There are 9 hidden switches. A switch that is on adds its own fixed numbers to the row, and there is some noise. The rows also spread widely along 8 directions, which tell nothing about the answers.
In the rows, zero is written as 128.
Known rows, each followed by its switches (1 for on, 0 for off):
[160 122 138 166 108 123 147 116 133 142 166 105 126 103 142  87 152 105
  88 133 141 109 147 155 120]  1 1 1 0 1 1 0 1 0
[151 105 124 159 132 125 166  82 153 172 149 130 138  98 165 116 142 157
 146 161 112 166  93 124 145]  0 0 1 1 1 0 1 1 0
[132 168 120 138  92 161 102 132 107 103 110  70 116 190 155 165 144 102
 166  97 120 168 111 132 177]  1 1 0 0 0 1 1 1 1
[147 149 144 167 123 131 131 110 128 140 145 119 116 117 153 123 156  90
 153 119 144 144 116 128 136]  1 0 1 1 0 1 0 1 1
[165 190 153 162  87 129 141  81 117 138 130 127 111 169 173  92 154  65
 176  91 145 190  92 104 178]  0 0 1 1 1 1 0 1 0
[219  90  87 130  95 142 135 134 113 111 131  98 123 147  96 118 141  85
 120 156 100 148 148 111 131]  0 0 1 1 0 0 1 0 1
[ 97 154 189 130 172 142 159 112 106 135 177 148 167 117 118  88 141 112
 122 115 141  94 118 122 110]  0 0 0 0 0 1 0 0 0
[158 128 117 148 116 124 119 129 116 138 118 106 116 123 149 125 136 107
 137 123 126 146 131 131 128]  0 0 0 1 1 1 0 0 1
[151 100  56 127  82  95  95 107 151 169 114  82 121 102 210 154 137 149
 118 159 130 151 130 139 147]  0 0 1 0 1 1 1 0 1
[148 161 156 120 101 133 140 112 117 136 154 138 123 154 126  64 167  56
 156  99 142 134 135 100 124]  0 0 0 1 0 1 1 0 0
[138 175 148 169  88 118 116  83 136 151  98 113  99 139 183 141 155  77
 170 108 148 171 106 116 164]  0 0 0 1 0 1 0 0 1
[192 105 118 165 157 137 149 131 106 104 117  71 179 124 134 174 113 133
 135 194 113 125 130 135 142]  0 0 0 1 1 1 1 1 1
[121 119 125 172 134 110 126 146 134 107 132 139 118 115 130 133 133 121
 134 111 137  86 152 171  87]  0 0 0 1 1 1 1 1 0
[124 138 166 142 113 155 151  73 124 193 156 119  80 139 162 113 162 133
 135 101  93 209  73 141 151]  1 0 0 1 0 0 1 0 1
[149 127 101 132 130 135 118 156 122 121 133 114 120 132 120 105 144 114
 165 109 117 137 104 110 120]  0 0 1 0 1 1 0 1 1
[130  97 123 136 173 161 156 131 132 126 145 110 156 102 101 114 131 154
 141 135 104 130 120 116 108]  1 1 1 0 1 0 0 0 0
[120  97 126 153 131 154 151 117 127 155 149 118 107 130 126 137 139 159
 115 122  83 157 114 155 122]  0 1 0 1 0 0 1 0 1
[122 105 105 119 151 145 131 142 127 122 139  94 167 111 144 146 128 141
 147 147 126 117 164 136 114]  1 1 0 1 0 1 1 0 0
[169  79  35 148 126  98  88 190 155  91  94 103 141  85 121 147 136 113
 173 160 141  79 178 122  83]  0 0 1 1 1 1 1 1 1
[145 142 119 126 110 129 124 122 130 134 133 116 112 137 150  97 155 110
 171 107 128 162 119 122 144]  1 0 0 1 1 0 1 1 0
[167 163 175 165 134 167 160 123  97 108 158  92 157 167  91  84 160  73
 136 126 117 120 106 104 148]  0 1 0 0 1 1 1 1 1
[144  73  91 174 156 157 156 145 139 126 127  98 129 120 125 192 117 184
 148 155  72 154 114 155 112]  0 1 1 1 0 1 1 1 1
[112 116 187 150 185 155 191  82 108 166 172 123 160 112 143 149 112 184
  95 149  95 144  89 161 130]  0 0 0 0 0 1 0 0 0

New rows, each followed by its switches (1 for on, 0 for off):
[154 132 161 139 150 153 151 113  91 116 157  99 152 145 131 126 126 112
 120 126 121 132 135 150 128]  1 0 0 1 1 1 1 0 0
[176 139 117 121 111 152 152 118 122 116 143  93 165 162 127 103 145  94
 159 148 119 149 121  88 165]  0 1 1 0 0 1 1 1 0
[178 125  99 117  87 117 112 157 106 122 161 108 123 135 128  85 158  72
 108 135 139 109 164 132 119]  0 0 0 1 0 1 1 1 1
[161 100 141 159 124 137 142 128 116 124 149 115 100 127  83 107 146 114
  88 125  99 106 127 156  94]  0 0 0 0 1 0 1 0 1
[155 121 152 185 137 136 151 113 152 146 121 108 114 117 115 143 150 124
 163 151 103 136  87 123 120]  0 0 0 0 0 1 1 1 1
[170  91 100 127 132 124 133 160 118 120 134 114 130 110 114 112 122 122
 119 132 115 121 166 141  90]  0 0 0 1 1 1 0 0 0
[171 114 115 175  93 134 128 128 168 135  96  96  87 120 122 119 158  92
 180 113 120 155 146 123 110]  1 1 0 1 1 1 1 0 0
[127 101  82 140 104 116 104 135 161 172 107 116  76 108 163 129 146 148
 173 108 106 170 113 131 106]  0 0 0 1 1 1 1 0 1
[112  84 106 111 139 134 146 130 125 142 165 110 158 115 135 129 125 170
  81 157 109 108 152 158 117]  0 1 0 0 0 0 1 0 0
[103 133 147 169 109 119 132  78 126 158 162 149 106 120 171 128 153 114
  97 114 135 123 122 163 132]  0 0 1 1 0 0 1 0 1
[117 160 152 136 138 156 145 115 114 116 130 118 133 179 141 149 128 131
 171 105 111 160  85 128 154]  0 0 0 0 0 1 1 1 0
[168 110 103 162  96 104 119 148 144 126 132 116 105 104 127 120 157  88
 131 144 137  99 158 142  99]  0 0 0 1 0 1 1 1 1
[149 114 111 130 120 145 131 147 101 133 161 102 133 132 119  88 151 108
 106 120 111 118 153 137 109]  0 1 0 1 1 1 1 0 1
[157 140 141 138 116 137 132 119 111 134 130 102 123 144 125 127 141  95
 131 122 122 142 116 119 136]  0 0 0 0 0 1 0 0 1
[217 134 144 124 135 170 172 107  82 103 149  92 171 182 105 101 126  78
 150 143 103 169 116  86 159]  0 0 1 1 1 1 1 0 0
[179 107  84 114 104 144 129 150 102 147 175  82 128 123 153  85 147 122
  97 130 113 157 146 141 138]  1 1 1 1 1 1 0 1 1
[108 128 109 139 124 126 121 120 127 121 118 107 149 127 159 146 123 144
 121 124 132 125 139 145 145]  0 1 0 0 1 0 0 0 0
[183 115 108 172 131 123 119 156 151  72  70  90 124 120  91 161 129 101
 190 139 128 121 137 122 118]  1 0 0 0 1 0 0 1 0
[ 83 153 135 168 161 135 124 118 133 110 137 127 169 121 133 126 152 124
 163 127 147  81 108 117 134]  0 1 1 0 1 0 1 1 1
[118 168 135 154 112 117 104 116 121 139 132 118 110 120 174 112 161  99
 160  95 153 148 113 135 150]  1 0 0 1 1 0 0 1 1
[111 110 128 163 136 125 129 118 139 133 137 118 130 101 145 131 145 137
 118 124 136 104 157 165 106]  1 1 0 1 1 0 1 0 0
[169 122 134 169 130 151 167 104 136 141 138  95 137 124 147 141 133 124
 149 144 113 169 119 135 149]  1 1 1 1 0 1 0 1 0
[150 124 174 148 140 117 170  89 114 148 209 155 165  94 116  41 166  81
  72 145 153  68 157 133 101]  0 0 1 1 1 0 1 0 0
[140 105 138 146 152 159 151 113  96 137 165  88 149 126 136 139 132 153
  85 144  97 139 131 165 138]  1 1 0 1 1 0 1 0 1
[180 114 100 131 121 144 128 144 121 113 122 110 129 145  98 115 148  81
 174 130 111 137 135  94 112]  0 0 1 1 0 1 1 0 1
[161 126  94 141 102 124 128 138 136 113 116 108 141 133 139 125 140 107
 148 141 133 140 155 121 150]  0 1 0 1 0 0 0 1 0
[141 130 168 165 126 141 157  87 134 161 143 111 115 127 132 131 150 123
 124 138 107 141  96 136 129]  0 0 0 0 0 1 1 0 1
[ 64 180 160 143 113 130 121  74 127 171 146 113 143 135 207 134 154 127
 131 115 150 133 101 130 172]  0 1 0 0 0 1 1 0 1
[163 137 109 115 135 139 137 110 108 106 116  60 219 144 165 153 117 122
 140 190 135 123 147 101 177]  0 1 0 0 1 1 1 0 0
[204 117 117 149 101 130 133 114 121 129 134  88 137 130 115 104 152  76
 122 158 123 123 133 107 126]  0 0 1 0 1 1 1 0 1
[109 134 124  93 120 125 133 126 136 165 168 133 134 123 160  84 152 135
 143 122 131 135 113 120 128]  0 0 0 0 0 1 1 1 0
[160 101  87 118 119 129 124 160 139 146 137 112 115 114 123 105 153 122
 168 143 110 146 128 107 110]  0 0 0 1 0 1 1 1 1
[142 112 104 168 130 109 130 138 157 120 117 137 122  98 137 139 135 117
 169 136 142 111 144 131 102]  0 0 1 1 0 1 0 1 0
[127 126 105 181 115 121 106 131 125  89 109  84 145 128 164 205 132 122
 115 150 147  97 166 180 149]  1 1 0 1 0 0 1 1 1
[148 135 113 120 121 128 129 117 106 133 150 124 149 130 162  99 132 105
 130 118 143 138 143 121 135]  0 0 1 1 1 1 0 0 0
[154 106 108 159 106 126 123 108 147 173 128 103  81  98 166 125 147 130
 142 117 113 180 112 140 121]  1 0 1 1 1 1 0 0 1
[149 112 130 155 126 115 139 119 124 154 162 121 133  97 144  98 156 123
 100 155 128 114 128 149 122]  0 0 0 1 1 0 1 1 1
[130 184 166 192  79 112 131  77 144 134 122 108 123 149 180 123 161  80
 136 120 164 121 122 143 166]  0 1 0 0 1 1 1 1 0
[187 128 155 112 136 167 167 115  71 141 224 104 153 150 121  68 154  90
  83 142 112 144 122 130 139]  1 0 1 1 0 1 1 1 1
[139 139 144 148 117 129 113 131 125 144 137 109  97 109 127  92 161  94
 130 100 134 124 125 134 108]  1 0 0 0 1 1 0 0 1
[117 118 109 142 108 124 113 119 150 153 125 108 119 110 140 106 163 126
 137 125 122 122 124 120 125]  0 1 0 0 1 0 1 0 1
[153 110 109 177 144 113 137 138 146  85 110 138 147 104 105 152 132 103
 161 150 144  90 154 128 105]  0 0 1 1 0 0 0 1 0
[157 121 163 172 150 146 177  97 137 127 144 130 133 136 102 114 138 130
 153 134 100 145  79 122 132]  0 0 1 0 1 0 1 1 0
[165 161 150 146 136 144 138 109  85 108 139  72 194 145 136 121 136  84
 107 157 142 108 140 110 165]  0 1 0 0 1 1 0 0 1
[123 136 110 184 132 118 116 131 128 105 112  94 164 121 170 174 132 125
 140 152 150  94 149 152 141]  0 1 0 1 1 1 1 1 1
[134 125 147 138 151 158 167  83  89 141 191 112 190 136 148 119 141 126
  77 164 119 123 127 133 162]  0 1 1 1 0 0 1 0 1
[189  98 112 137 137 139 147 132  99 121 150 103 149 121 115 128 127 106
 108 159 114 129 148 128 120]  0 0 1 1 0 1 0 0 1
[122 108  73 107 124 121 107 147 155 156 140 100 149  81 164 105 171 138
 164 156 138 131 146 108 130]  1 1 0 1 0 0 1 1 1
[135 132 136 167 119 108 121 115 137 144 148 117 118  92 154 103 167 104
 122 133 152 104 135 150 121]  1 0 0 1 1 0 1 1 1
[206 114 125 138 113 117 154 131 139 139 140 100 138 104 113  74 150  93
 131 161 126 127 132 106 122]  0 0 0 0 1 1 0 1 0
[187  43  54 120 128 118 127 158 136 113 133  84 148  90 135 168 112 147
  97 187 119 104 197 164  88]  1 0 1 1 0 1 1 0 0
[143 118  89 148 105  97 109 123 168 135 123 123 117  88 163 108 162 106
 172 133 160 121 143 126 120]  1 0 1 1 1 0 1 1 0
[ 95 170 166 179 150 127 121 106 150  94  80 133 147 141 127 167 139  91
 215 111 156  98 114 104 123]  0 0 0 0 0 1 1 0 0
[106 124 121 174 170 137 127 144 134  96 124 141 139 120 114 161 133 128
 183 122 127  97 118 135  99]  0 0 1 1 0 1 1 1 1
[171 109 117 108 139 147 140 135  87 127 177  98 164 135 113  94 135 109
  89 151 112 110 135 121 121]  0 0 1 0 1 1 1 0 1
[174 120 128 124 103 128 149 107 119 152 188 125 122 119 145  56 163  97
 107 126 132 142 130 138 134]  1 0 1 1 1 0 1 1 0
[120 133 110 117 133 138 129 134 117 110 169 121 170 129 149 108 150 110
 130 133 152 102 159 133 140]  1 1 1 1 0 0 1 1 0
[108 106 117 183 172 106 131 121 142  96 108 132 174  87 154 202 105 143
 141 162 156  71 167 158  98]  0 0 1 1 0 1 0 0 0
[147 124 148 146 145 143 150 128 142 122 147 122 133 124 103 114 149 106
 169 128 127 117 115 114 109]  1 0 1 0 0 1 1 1 0
[168 108 126 172 126 127 143 120 149 133 110  92 129 115 127 167 137 129
 154 172 109 132 109 129 131]  0 0 0 0 0 1 1 1 1
[164 148 148 154 119 145 151 126 101 140 166 105 134 133 129  72 158  94
 113 119 126 139 124 124 140]  0 1 0 1 1 1 0 1 1
[125 105  94 184 105  99 108 152 172 149 124 118 101  76 146 110 165 120
 141 131 143  90 159 149  89]  0 1 0 1 1 1 1 1 1
[169 111 139 132 144 144 142 128  99 138 173  94 149 105 118  94 142 113
  88 145 121 115 135 136 112]  1 0 1 0 1 1 0 0 1
[128 125 142 142 158 145 152 127 140 116 129 104 177 122 106 126 140 119
 157 156 126  95 140 103 116]  0 1 0 0 0 1 1 0 0
[152 151 115 100  86 132 133 108  85 142 185 120 133 175 189  76 139 103
 104 103 134 166 123 141 168]  0 0 1 1 1 1 1 1 0
[121 162 154 155 127 128 126  96 116 146 135 117 137 132 166 116 151  98
 146 119 145 129 115 122 139]  0 0 0 1 1 1 1 0 1
[130 116 133 148 175 132 147 137 128 118 158 129 160  93 130 132 129 131
 146 142 139 105 140 140 102]  1 0 1 1 0 1 0 1 0
[146 163 134 154  98 117 149  78 129 137 153 107 182 134 198 120 150  89
 126 162 169 124 145 125 182]  0 1 1 1 0 1 1 1 0
[170 109 122 136  89 119 143 106 150 156 146 124 108 121 127  94 153  99
 123 137 122 131 135 122 110]  0 0 1 0 0 1 1 0 0
[121 179 159 161 113 145 133 109 102 113 130 129 102 188 158 136 130 108
 162  68 122 164  97 149 155]  0 0 0 1 1 1 1 1 0
[125 148 133 145 122 123 135 123 131 118 151 146 133 138 141 104 150  91
 162 109 150 111 132 122 121]  0 0 1 1 0 1 1 1 0
[154  77  85 129 169 152 136 190 121  91 138  82 179 116  80 151 125 146
 130 176 100  82 157 129  97]  0 1 0 0 0 1 1 1 1
[123 128 125 151 135 122 114 165 153 106 116 153 104 114  83  76 162  77
 197  83 140  86 154 106  59]  0 0 0 1 1 1 1 0 0
[134 121 142 138 105 129 123 121 109 157 157 105  80 126 149 125 146 123
  77 102 118 138 130 181 116]  1 0 0 0 0 1 0 0 1
[177 114  99 136 112 140 122 121 118 105 106  88 126 146 134 151 119 117
 145 127 114 160 127 129 147]  1 0 1 0 1 0 0 0 0
[124 102  91 114 138 139 122 159 142 144 149 126 112 121 113 108 151 141
 169 117 100 136 105 111 100]  0 0 1 0 0 1 1 1 1
[182 116 133 157 129 149 148 135 100  74 126  97 135 164 102 170 122 104
 127 137 113 132 145 159 136]  1 0 0 1 0 0 1 1 0
[134 108  88 128 138 132 112 175 114  96 148 132 114 125  95 105 138 122
 132 102 117 105 128 133  98]  0 0 1 0 1 0 0 1 1
